The rows are grouped in 3 different ways at once. Each group adds its own fixed numbers to the row, and there is some noise. The rows also spread widely along 11 directions, which tell nothing about the answers.
Known rows, each followed by its group in each grouping:
[ 41   7  52  22  13  -6   3 -10   6   2  18  45  -6  37   5  -7   5  13
 -12   1 -10  37  45  30  25  -8 -20  -6  13  26  -9   0   8  -5 -16  25
  12 -35  25] -> (3) (0) Q_340
[ -6   0  25  -3  11 -20  10   6  -5   5  -8  -8 -23   3   1   7  10  13
  -1  35 -22 -27 -25   9 -41  -4  12  12  20   4  -9  18 -28  -1 -25   2
  12  -9 -19] -> (0) (1) Q_867
[ -6  -5  10 -22 -39 -18 -19  -3 -24  -7   0  16  25 -10 -10  -8   5  -7
   4  -4   3  18 -11   2  39   0 -20  -4  -9 -37   5 -13   1 -10  24  -9
 -25  -6  21] -> (2) (2) Q_751
[  1  11  -4  -4 -11  20  10 -15 -16   4  19 -26 -38  10  12  17 -31   0
   1  -2 -12   1  -3 -11  -6 -14  13 -33  22   3 -19   6  -7  -5   4  -9
  15  -1  -3] -> (1) (3) Q_428
[  8  50  18   4   4 -20  15  13 -12 -27 -32   0  15 -23   2   7  47   5
 -20 -14  17 -10  19  39  13  47  -3  -6  -1 -48   3   4   3  22   3  20
 -14  13  39] -> (0) (3) Q_867
[ -1  27  -3  25   8 -18  21  -1 -30  -8   2  -9  -7   7  -7 -18 -12  29
   3 -30  19   0  -2  13   6  24  -3 -38  30 -22  -9  10  15  -3  -5 -11
 -10  -8  13] -> (4) (1) Q_428
[-18 -18 -23  -3  12 -12 -10  -5   3   2  13  -9 -15  -7  -3  22 -15   1
  13   7  10 -18 -31 -18 -35  -2  21  -4  10  17 -10   6 -14   1 -19 -19
   1   0  -3] -> (5) (2) Q_295
[ 10   5  14   4  38  16   5 -10 -12 -20   0 -31   9  14   3 -36  12  14
 -17  16  11   0  -1   6 -14 -23  22  -1  19  34 -33  11 -19   3 -12  16
   7 -28 -17] -> (3) (0) Q_340
[-27   6   4   4   7 -19  15  17 -14  14 -31 -18  -9 -16  -7   8  11  19
  10   4   2 -41 -24   5 -39  24  17  10   7 -37  18  15 -15   1 -16  -2
   4  28 -14] -> (1) (1) Q_751
[ -2 -25 -11   0 -16  32  -5  -9 -24   3  25 -24  -7  21  -7 -38 -37   3
  10  -5  -9  14  -4 -24  16 -32   1 -34  26  11 -15   2   8 -30  20 -31
   9 -27 -22] -> (5) (0) Q_295
[-10  34  -7 -16  12   0  12 -10  16 -23  -6 -32  18 -21   6   0  40 -15
 -20  16  -3 -16  -7  12 -20   9   5  28  -1   2 -15 -13  -4  21  15  25
  -5   0  -9] -> (2) (1) Q_295
[  6  -3  11  31  25   0  24  12   2   7  -4  17  30  12 -24 -28  26  22
   7 -24  30   3  20  26   2  26 -14  12   5   2  13   6  15  -7 -14   4
  -3  -9 -22] -> (4) (0) Q_295
[  0 -18   3   5  24 -11 -14  18  -8   1 -42 -20  35  -5   4 -65  11  17
  -1   1  12  -8 -11 -17  -1  -4   6   6  -1  -3   8   0   5 -11  -5   5
  -6   1 -13] -> (3) (0) Q_867
[ -3  -2 -14  -9  27  19   1  10  34 -13   0  -2  37 -26  -7   9  45 -29
  -5   1  23 -13  15  20 -13   4  11  40 -27  28  -4  -8   6  31   4  17
  -8   5 -20] -> (3) (0) Q_867
[ -3 -27  21 -11 -17  37  -2  10 -39   3  11 -10   0  19 -18 -41  -5   7
   9  16 -12   7  -2   1  16 -47  11 -12  12  -4 -13  18 -19 -25   9 -15
   8 -25 -28] -> (0) (1) Q_751
[ 32   0  -1  17   2 -17 -10 -27  17 -10  37  40  17  18   3   4 -18  -6
  -5 -18  10  50  18   1  42   0 -34 -12   8  36 -13 -25  34  -1   5   1
 -19 -34  27] -> (4) (0) Q_295
[ -6 -11 -35 -20 -30  30 -12 -18  21   1  43  -1  -8  -9   8  40 -27 -41
   6  -4 -11  15  -4 -25  11 -27   0   6 -13  16  -8 -26  14   1  26 -15
  -5  -2   0] -> (2) (1) Q_295
[ 23 -27  15  -4 -15  19 -36  25  10  15 -24  19  -2   2  20 -24  -4 -15
  -3   6 -15  26  30 -18  40 -43   5  -2 -25  -6  19  -7   6  -3   7  12
  13  13  24] -> (0) (0) Q_428
[ 15  -4   5  33  27  17  12  20  -3  17  -8   1 -12  17  -1 -10  -7  22
   7 -27  19  -1  30   3  -8  -2  14 -12  12   7  10  22   7  -2 -24   5
  18  11  -8] -> (1) (0) Q_867
[-28 -16 -25 -23 -16  19  -1  27  11  20  -5  -7   4 -32 -16  20  16 -32
  28   2   2 -32  -2   1 -15   6  14  11 -18 -13  16   1   1  11  17 -19
  -1  32 -19] -> (1) (0) Q_295
[-17   4   8 -15 -45   6   8   0 -31  13  30  -8 -34   7 -12   5 -26  -8
  23   2 -33  -8 -11   7   1  -2 -15 -35  27 -23 -16   6  14 -19  32 -36
   0 -12  -9] -> (2) (1) Q_751
[  1  17   9  12  18  -1  22  -1   7  14  -7 -12 -32   9  11  13   1  14
  -1   4 -16 -21  -1   2 -37   6   9  10  16  -5   5   9  -5   1 -21  12
  22  12 -13] -> (2) (1) Q_295
[ 32  -2   2   0  13  17 -26  -6  33  -3  13  19   2  15  25  -7   0 -20
 -15   5 -10  37  32 -13  23 -42   1  13 -10  43 -12 -15  11  10   2  29
   5 -15  20] -> (2) (1) Q_295
[ -4  24   7  20  29 -14  24   8  -6   0 -26 -31  10  12   4 -61  14  31
   0 -10  -5 -22   9   8 -16  37 -16 -17  33 -13  -7  12  23 -10   9   2
   8  -8 -20] -> (5) (3) Q_295
[ 13  -5  12   7  -4 -26  -7 -28 -18  -7  -7  -5   7  13  15 -28 -23  27
 -17   8 -12  22 -28 -23  14 -12 -14  -2  22  -2   0 -13  -6 -28 -14   7
  -5 -23   3] -> (4) (1) Q_867
[ 23  -9 -14  12  -3 -10  -2 -43  37   7  33  15 -11  12  26  43 -42  -2
 -12  -6 -10  33  -9 -33   7 -10 -21  18  -3  37   5 -44  19  -5 -12   6
   1  -6  11] -> (2) (0) Q_428
[ 14  20   4   4  18  26   3   0   6 -13   8 -12 -13  10  15  -8  12  -8
 -15  -1   0  12  34  18  -1 -20  13 -14   9  20 -23   7   1  17   3  21
  18  -4   8] -> (5) (2) Q_428
[ -4  -2  -2  -3 -16  17  17 -16   7   3 -22 -27  -2 -17  17  20   0  10
 -23   3 -11 -10  -7 -16  -2   4   6  30 -19 -40  34 -21 -16  -9  -6  13
  17  28 -13] -> (0) (3) Q_340
[-11  23 -13  18  19 -19  31  -2  19  14   0  -7 -23  -9   5  40  -6  12
   7 -13   0 -27  -4   4 -42  41   2   4  14  -9   9   3  12  10 -18   1
   9  22  -4] -> (1) (1) Q_295
[  7   6  -5   3  23  11  13   9  31  -5   8   3   5 -11   5  26  27 -15
 -10   3   8  -6  18  23 -20   4   7  27 -12  23  -2   2  -1  24 -13  17
   6  12 -12] -> (0) (2) Q_867
[-12  -3  -1  24  18 -18  23  16   4  23 -22 -14   2  -2   5 -31  -9  24
  12 -14  -6 -29   0   0 -25  41 -15  -2  12 -18  14   2  34 -10  -2  -8
   8  16 -23] -> (3) (0) Q_751
[-11  -2 -27  12  11  28  16 -14 -25 -10   8 -42  -1   3  -7  -2 -25  23
  -3 -25  29  -5 -21 -25 -14 -13  30  -5  11  -9  -3   2 -14  -9 -10 -11
   1  -1 -20] -> (2) (1) Q_295

New rows. What belongs after each?
[  5  11  34 -21 -26  -2 -10  -9 -34 -16   5   6  -5   5 -11  10  10  -2
  -7  12  -3  11  -5  13  22 -14   6 -10   6 -20 -10   5 -32  -3   4   2
 -10 -21  26] -> (2) (3) Q_340
[ 25   1  23  25  15  12  13  -8  15   4   2  28   4  17   5   7   9  17
 -16  -9   5  25  28  16   4  -9  -5  28  -2  10  18  -4  -6  -4 -30  30
  14  -5  -6] -> (4) (1) Q_867
[-17  15  -9  -9  -4  -1  17  21  17  14  -6  -4 -10 -30  -6  38  26 -23
  12  -2  -4 -35   7  25 -27  35   2  14  -7 -18  14   5  12  22   7  -4
   3  34  -9] -> (1) (0) Q_867
[  0  -9   0   3 -17  -3  10 -25   1  15  39  21 -40  10   1  73 -43   3
   9  -1 -11   3 -20  -9 -19  -5   1  -1  15   9   2  -3 -14 -11 -26 -15
   7  -4   0] -> (1) (1) Q_867
[  5  12 -19  -3 -11 -32 -19  11  21  15  -4  13 -30 -22  25  40 -21 -23
  12  -7 -16 -11   3 -12  -3  23  -5 -22   0 -10   7  -7  32  18   7 -11
  -3  33  43] -> (1) (0) Q_867
[  8  27   9   3   6  24   5   3 -40 -20   4 -14 -14   2  -7  18   5  11
 -10 -14  25   6  11  19   3 -18  37 -26  15 -14 -17  24 -30  10 -15   8
   4  -1  22] -> (1) (1) Q_867
[  5  25 -10  12   1   0  10   2  -7   4  23  12 -28   2  -2  46 -12  -1
  14 -33  16   4  27  23   0  22   6 -38  13 -10 -10  15  15  16  -4  -9
   2  16  33] -> (1) (2) Q_295
[ 13   0  26   6  -3  11   8  -2   3  11  18  11  -2  28   1 -29   0   2
   2  -2 -22  20  30  17  13 -12 -31  -1  15  15  -9   5  17 -15  15   9
  12 -21 -20] -> (2) (2) Q_751
[  1  14   4 -15 -14   1  -4   6 -24 -20  25  18  17  -7 -28  15  16 -19
  13 -14  24  15  12  32  30   6  -2 -29   7  -8 -20   6   3  10  22 -15
 -25 -19  29] -> (1) (0) Q_295
[  6   3  35   2  -4 -27  -7 -13 -47 -13  -4  10  -6  12 -16  -1   3  33
 -10   9  16  12 -22  10   5  -9  13 -12  18 -18  -5  12 -44 -11 -31   2
  -7 -22  22] -> (4) (2) Q_340
[ -3 -37 -17   0 -17  48   1  -2  10  18  25   0 -17   0   3  31 -32  -9
   6  -1  -5   9   5 -22   1 -42  17  15 -15  10  12  -6  -5 -11  -7 -11
  18  13 -23] -> (0) (1) Q_751
[ -2 -28   7  -7 -34  38  -3  22 -21  19  -2  12   7  -2 -21  -6  -3  -7
  18 -14   4   6  19   2  27 -19   2  -5 -11 -30  25   8  -4 -19  11 -15
   6  11 -13] -> (1) (0) Q_867
[ 15 -34  18   4   5  -1 -21  13  22  35  -7  17 -28  27  24 -16 -24   2
   6  20 -35   6   2 -31 -16 -42  -2  15   4  35  12   5   2 -18 -22   9
  24  -3 -14] -> (2) (1) Q_867
[ -9  -7 -21 -24 -15  37 -10  10  12   6  14 -21 -19 -15  14   2 -12 -43
   7  14 -27 -12   8  -9  -8 -27  17 -11  -4  14 -16  -2  15   8  23  -8
  12   7 -12] -> (3) (1) Q_867
[  1  35   5 -22  13 -11 -12  13  -5 -17 -20 -14 -11 -22  11  17  37 -16
 -13  16   2 -16   6  25 -15   3  26  -4   2  -8 -18  15 -21  36  -1  24
   1  20  30] -> (1) (2) Q_867
[  6  35 -14   0  16   8  20  -7  33 -15  -8 -24  20 -19  18   4  35 -12
 -27 -10   0  -6  23  15  -6  23 -13  30 -10  -1   1 -17  19  20  15  35
   4  20  -9] -> (2) (2) Q_867
[  3   5 -14  11  24 -17  -2  16  33  17  -9  -8  -8   2  24 -40   0  -9
   6   6 -25 -19   8  -8 -22  12 -15  -5  16  31  -9   0  44   6   8   3
   8   3 -19] -> (4) (1) Q_867
[  0  34 -32   4   7 -14  -4  -8  11 -15 -14 -25  -3 -28  29   2   0 -11
 -19 -15   5  -5   5 -11   6  20   7 -11  -4 -14  -3 -20  27  21  11  12
  -7  20  31] -> (4) (1) Q_340
[  6 -13 -15  14  43 -13 -11  22  22  -1  -7   9  21  -5  -4 -16  15   0
  10  -7  27  -8   1  -2 -13   7  10   6  -3  34  -5   4  13  16 -12  -3
 -11  -1  -1] -> (0) (0) Q_295
[  4  18   3  14 -17  -2  30 -21 -19  -6  12 -17   6  12   7 -25 -21  18
  -8 -22 -16   7   6   2  17  23 -32 -27  30 -25  -9  -8  36 -27  20  -8
  -2 -18 -10] -> (3) (1) Q_867
[ 10  19   6  11  19  10  26 -14   8 -13 -37 -30  29 -13  20 -21  27  24
 -37  -6   5  -4  11   0   0  20  -3  34  -9 -26  18 -17  -4   2  -7  40
   7  14 -15] -> (3) (3) Q_867
[  8   4  20   0  32 -33 -20  25  17   4 -30  17   6  -9   3   2  38  -2
   1  17   5 -15  -4  14 -27   6  11  28  -6  18   7   8 -12  23 -26  21
  -2   8  11] -> (2) (0) Q_867
[-33   2  -8 -12   0 -19   4  11 -17   2 -19 -25 -13 -27  -8  18   6   3
  14   7   6 -46 -40   1 -43  19  27   1   6 -26   1  12 -15   6 -13 -17
  -5  16  -6] -> (3) (1) Q_867
[  5   0 -21   8 -12  31  18  -9  14   0  41   2  16   9  -3  -9 -13 -21
   7 -31  -1  21  25  -1  22  -3 -30  -3   4  22 -10 -13  44 -14  31 -12
  -7 -18 -29] -> (2) (1) Q_867
[-16 -32 -16  34  32   0  30  -7  21  25  -1   2  14   2 -12   8 -12  33
  12 -19  21 -21 -21 -18 -43  19   3  40  -3   8  31  -5   0 -17 -40  -5
   8   4 -47] -> (3) (1) Q_295
[  2   2   9  22  18   9  30   9  15  28  -8 -14  -9  22  14 -57  -9  18
   8  -4 -31 -11  23   0 -13   7 -19 -10  22   8  -3   6  40 -20  10   4
  25  -6 -37] -> (3) (1) Q_428
[ 10  17  19  24  25 -15  12  27  13  13 -30  12 -18  -9  11  23  20  16
  -4  -2   4 -20  24  26 -22  28  11  13  -4 -20  20  11   3  22 -30  17
  16  31  18] -> (0) (0) Q_751
[  2 -15  25   4  -1   5  -6  21   2  32   5  25 -60  14   4  36 -17  -3
  22  18 -23 -12  10  12 -33 -25  29  -9   4  11   2  21 -16   7 -35  -2
  27   8  13] -> (3) (1) Q_428
[ -4  14  -2   9  -2 -15   8 -18 -35  -8  -1 -25 -17   6   1   5 -27  29
  -4 -12   6  -3 -31 -19 -12   4  12 -21  30 -25  -8   2 -14 -13 -13 -10
   0  -6  11] -> (2) (1) Q_295
[ -2   0  10   4  -9 -24   8  -1  -8   1  -4  19  23  -5 -16  -5  16   6
   6  -5   5   2  -4  17  13  27 -22   4   5 -23  15 -10   9  -8   2  -7
 -15  -8   5] -> (4) (0) Q_295
[  7 -18   5 -12 -25   7 -25  26  -3  21 -27  -3 -32 -11  21   0 -17 -12
   5  13 -28  -7   6 -18   8 -22  14 -10 -10 -29  23   3  -1  -4   3  -4
  19  32  19] -> (0) (0) Q_867
[  6   9  32   6 -11  16  -3   4 -39   0  -9 -11 -33  20   3 -22  -8  20
  -6   7 -11   6  11   4   8 -25  18 -32  24 -25  -8  21 -21 -16  -7   3
  21 -14  17] -> (5) (1) Q_340
[ -6 -20  18 -21 -30  24 -19  18 -38  -6 -11  -3  28  -9 -21 -36  15  -9
   7  -2  13  10   7   7  39 -23  10 -11 -13 -32   4   0 -11 -13  23 -11
 -14  -9   6] -> (3) (0) Q_340
[  0  14 -13  -6  11 -15   9 -20  33  -5  13  -9   2 -15  14  30   5 -16
  -8  16 -17  -9  -8   0 -20  22  -9  20   0  15  -9 -23  16  16   5   7
  -1   2  -2] -> (3) (0) Q_295
[  4  -1  22 -15 -12 -13  -7  -6   3  -8  22  26  10   2 -14  16  12 -13
   6  12  -4  14  -7  18  10  -7 -16  10   2  16 -10 -11  -2   3   8  -4
 -15 -26   8] -> (2) (0) Q_428
[ 24   7  30  12   5 -37 -16  -6   1  -6   0  61  19  14  -8  22  15  12
  -2 -16  24  33  10  12  27  13 -16   5  -6  -1   9  -7  -2   4 -20  11
 -24 -20  49] -> (2) (3) Q_295
[ -9  -7  20 -29 -27  -4 -20  12 -16   6 -10   5  -7 -14  -6   3  10 -20
   9  27 -23  -8  -5  10   7  -9   8  -8  -1 -24   0   0 -14   4  13  -7
   0   0  18] -> (3) (0) Q_295
[ -2 -29 -17  40  26  -4  12   2  15  27 -10  -1   7  14   9 -29 -31  31
   9 -31  12  -7  -3 -35 -13   9  -5   7   2   8  22  -6  27 -26 -23  -7
   9   6 -27] -> (3) (1) Q_340
[ -1  26  -3  -2 -25 -13  20  -6  20  17   2  13 -31 -19  17  68  -5 -14
   3  -6 -23 -16  11  11 -12  45 -17   3  -3 -34  23 -13  17  10   2   4
   8  36  20] -> (1) (3) Q_867
[ 10  -1  13   3 -30   7  10 -20  -1  -3  39  39   4   1 -21  66  -5  -5
   1 -19  14  28  11  19  25   7 -18  11  -8 -12  13 -18  -4  -4  -3  -5
 -12 -10  18] -> (2) (0) Q_295
[ 27 -14  -1  18   5  -7 -12 -35  -9  -6  24   2  -3  28  14  -4 -51  23
 -13 -15   9  42 -16 -38  21 -36  -3 -11  17  29 -11 -19  -3 -20 -17  -2
  -5 -29  12] -> (2) (0) Q_428
[ -7   6  24  -4  14 -15  21 -20 -12 -13 -13 -17  19   0  -2 -16  22  28
 -19  21   1  -7 -26  10 -18   5  -3  26  10  -8  -6  -3 -28  -7 -15  20
   0 -14 -24] -> (3) (2) Q_428
[  2   6   8   5   9  18   7  15 -33  -8   4  -8   4  10 -20 -30  15  10
   4 -12  21   1  15  28   3  -8  14 -23  17   0 -16  28  -8   1  -4  -5
   0 -14 -11] -> (4) (2) Q_867
[ -6  15   4 -18 -26  11   1   2 -30  -8   5 -11   1  -2  -9 -26   9 -13
   6  -2  -7   3   6  16  25   0  -5 -34  12 -20 -16   2   9  -2  30 -14
  -9 -13   6] -> (4) (3) Q_428
[  7   4  17  -6 -19 -44 -10  -9   0   5  24  33   2  15   3  -8 -13 -10
  12   7 -21  18  -7  -1  27  10 -41 -24  22  11 -20 -10  26 -18  17 -12
 -22 -33  20] -> (1) (1) Q_340
[ 18  41  15  -3  -1  29  38 -30   2 -30  -2 -29  33  -1  11 -12  33  10
 -42  -5  -2  16  24  21  26  12 -22  21   4 -18  -6 -17  -3  -4  21  39
   5  -8 -20] -> (1) (3) Q_867
[-10  16  -4 -20  -6 -14  -7   4  -2  -5   4  -8  -1  -9   3  -6   9 -23
  10  17 -14 -11  -7   4  -3   5  -2 -18  15   2 -27   2   9   8  22  -8
  -9  -9   8] -> (1) (1) Q_295
[ 15   9  -7   7  39  18   6 -13  10 -32  10 -27  26   0   4 -14  19   1
 -27   1  27   9   7   4   4 -14  16  11   2  44 -27  -3  -5  16  -4  19
  -3 -19 -14] -> (0) (0) Q_340
[ 10   0 -13  -7 -20  10 -16   5 -16   5 -20 -25   0  -6  19 -34 -26  -2
  -5 -13 -12  11  12 -29  35 -13   2 -32   3 -34   7  -8  18 -13  28  -4
   4  16  20] -> (1) (0) Q_295
[ 11   7   3 -25   4   0 -28 -10  17 -22 -10  -7  20 -14  20 -20  26 -26
 -28  35 -11  19  -1  -4  18 -37   8  21 -12  23 -16 -22 -12  20  13  32
  -9 -12  17] -> (4) (1) Q_428
[-19  21 -18 -27 -24  -8  -3   8   8  -5   6  -9  -5 -30   2  29  14 -37
   8   4 -11 -25  -8  10 -10  17  -1   1  -8 -19  -5  -8  15  17  25 -11
 -13  16  10] -> (2) (1) Q_867
[ 14  10  16 -11 -11   2   8 -29  25  -6  35  27  13  10  -2  33  13 -18
  -9  14 -14  24  12  18  14   5 -29  21   0  24 -11 -19   1   4  10  14
  -6 -25  -1] -> (1) (3) Q_295
[  4   2  16  24  17 -13   3  32  -2  16 -27  23  13  10  -7 -37  16  18
  13 -32  19   1  22   9   8  14  -8  -1  -2 -16  21  10  20  -4  -6   6
  -5   4   6] -> (2) (1) Q_428
[  8  15 -22   4  35 -12  -3 -20  15 -31  12  -2  34  -8   4  14  14  -1
 -16 -14  39   9 -10  -4   0  11   5  10  -1  35 -22 -14   0  21 -10  11
 -26 -13  10] -> (1) (3) Q_867
[ -1   4   9 -12 -18  14  12 -11  -6 -11 -11  -6  41  -9  -8 -10  24   4
 -18  -5   4  11   5   6  24   8 -18  25 -13 -30  17 -15 -10 -12  15  15
 -11  -1 -16] -> (1) (3) Q_867
[  3 -28 -10 -18 -32  -8 -16 -12  23   5  28  28  19  -8   0  15 -14 -30
   7   6 -17  21  -8 -12  30  -9 -33  11 -12  11   3 -26  22 -13  22 -16
 -18 -11  -4] -> (0) (2) Q_867
[ -9  17  21  -4   5 -28   3  22  -4  13 -12   4 -23   4   0 -11  12   1
  16  13 -17 -24  -8  14 -24   9  -1 -12  19  -1 -10  17   6   4   0  -1
   2  -5   5] -> (2) (1) Q_428
[-12  -1  11  -2 -10  19   8  33 -39   3 -10 -10   3   3 -22 -48   8   6
  20 -11   4  -8   6  16  15 -10   7 -34  15 -27  -7  24   4 -13  19 -21
  -4  -9 -11] -> (0) (1) Q_428
[-17 -13 -10   1  -6 -22  -5  11  10  13 -27   1  15 -27   3  -2   3  -1
   8  -6   4 -21 -10 -11  -5  26  -4  10 -17 -29  27 -17  17  -2   4  -7
  -8  22   7] -> (3) (0) Q_340
[  2 -11 -10  13   4 -10  -2   6  17  11  -9  24  13 -15  -9  28   9  -1
   4 -17  23   2   4   2   4  16   5  22 -21 -12  31 -13   3  11 -17   1
  -8  20  12] -> (4) (0) Q_295
[-13 -24 -15  -4   7  45  -1   6  12  14 -12 -37  -4   1  13 -35  -3  -5
  -4  16 -16 -12   4 -28 -19 -37  21  15   0  11   4   1  -4 -13   3   6
  27   8 -40] -> (5) (1) Q_295
[ 11  21  14  25  20  -6  23  14  10  11 -13  13 -10   7   3  -7  19  12
   0 -19   7 -10  36  29  -7  35  -8  -5   7  -5  11   9  23  10 -11  13
  13  11   3] -> (4) (3) Q_340
[ 18  27  -3  20  10 -44   8 -19  29  -8  -6  21  14  -4  25   2   1   7
 -21 -11  -4  17   6   1  12  37 -35  10   6   0   6 -26  36   4  -3  20
 -12  -2  23] -> (4) (1) Q_867
[ 12 -16   8  12 -31  -5 -12  13   3  26   6  55  -6   3   0  24 -21  -4
  18 -29   2  25  27   1  39   3 -18 -11 -15 -25  27  -7  23 -11   3  -7
  -6  12  36] -> (1) (1) Q_751
[  3 -21 -21  -2  19   0 -30  -2  -2  -1  -8 -12   9   4  10 -18 -18   2
   2   2  17   9 -19 -41  -1 -37  27  -6   5  24  -9   1 -14   1 -12  -1
  -8  -3   6] -> (1) (1) Q_295
[  2 -19  29  -9 -27 -33 -23  19 -12  16  -3  52  11   3 -21   0   6  -9
  25   5  -3  12   1  11  27   6 -23  -9   0 -16  12   3   2 -12   8 -16
 -18  -9  27] -> (1) (0) Q_295
[  9  11  21  19 -13  -6  21 -31  -6  -3  34  24  -6  21 -10  23 -16  18
  -1 -14   2  19   7  15  14  20 -25 -14  20  -1  -4  -6   4 -20  -9  -6
   0 -28   6] -> (5) (3) Q_340
[  5  11 -29   9  19   0  10 -22  31   1  11 -26 -21  -2  34  10 -22  -1
 -18   0 -13   0  -4 -17 -18   0   1   5   9  26  -7 -20  17  13  -7  13
  14  13  -6] -> (4) (2) Q_428
[  4   5  -6  18  29 -12  -6   9  12  10 -15  13 -25  -4   8  36   2   8
   3 -10  21 -12   8   2 -30  12  31   3  -4   8  12   9  -8  28 -43   8
   7  26  25] -> (4) (3) Q_295
[ 28  11   2  12   0  23  -6  -8  -3 -18  11  17   2   1  15  24  -9   1
 -21 -22  21  40  29   3  39 -21  11  -6 -13  -7  -1  -9   0  12  -8  18
  -2   3  41] -> (0) (1) Q_751
[ 13 -21 -29 -10  26  -1 -39   4  45  -4  -7   5  15 -16  29  -5   5 -28
 -14  13   9  11   1 -31   7 -33  15  25 -32  46  -7 -20   6  22  -4  17
  -6  10  16] -> (0) (2) Q_340
[  6  20   3  -1 -18   0  26 -14  41  19  17   0 -14   4  25   8  -5 -17
  -7   7 -50   2  18   2  -2  11 -41  18   6   4   3 -27  38  -7  26  15
  15   2 -17] -> (2) (1) Q_428
[ -3  -8  17   0   1  -8  -9  24 -17  12   8  25 -19   9 -20  -6  10  -6
  21  -1   8  -5  12  27  -3  -4   9 -22   9   5  -9  25  -5   6  -9 -14
   0 -10   9] -> (4) (2) Q_340
[ -3 -18 -11 -30 -28 -12 -45   5   8  10   9  13 -19 -11  13   6 -17 -40
  13  27 -30   5 -15 -19  10 -31   7 -14  -4  10  -7 -11   5   5  15 -15
  -7  -5  27] -> (4) (1) Q_295
[ -4   6  41 -13  -7 -42 -19  17   5  -2 -16  34  24   1  -7 -36  46 -10
   6  32 -16   0   2  26  12  11 -29   6   5  -3  -5   0   6  -3  13   9
 -15 -29  14] -> (5) (1) Q_340
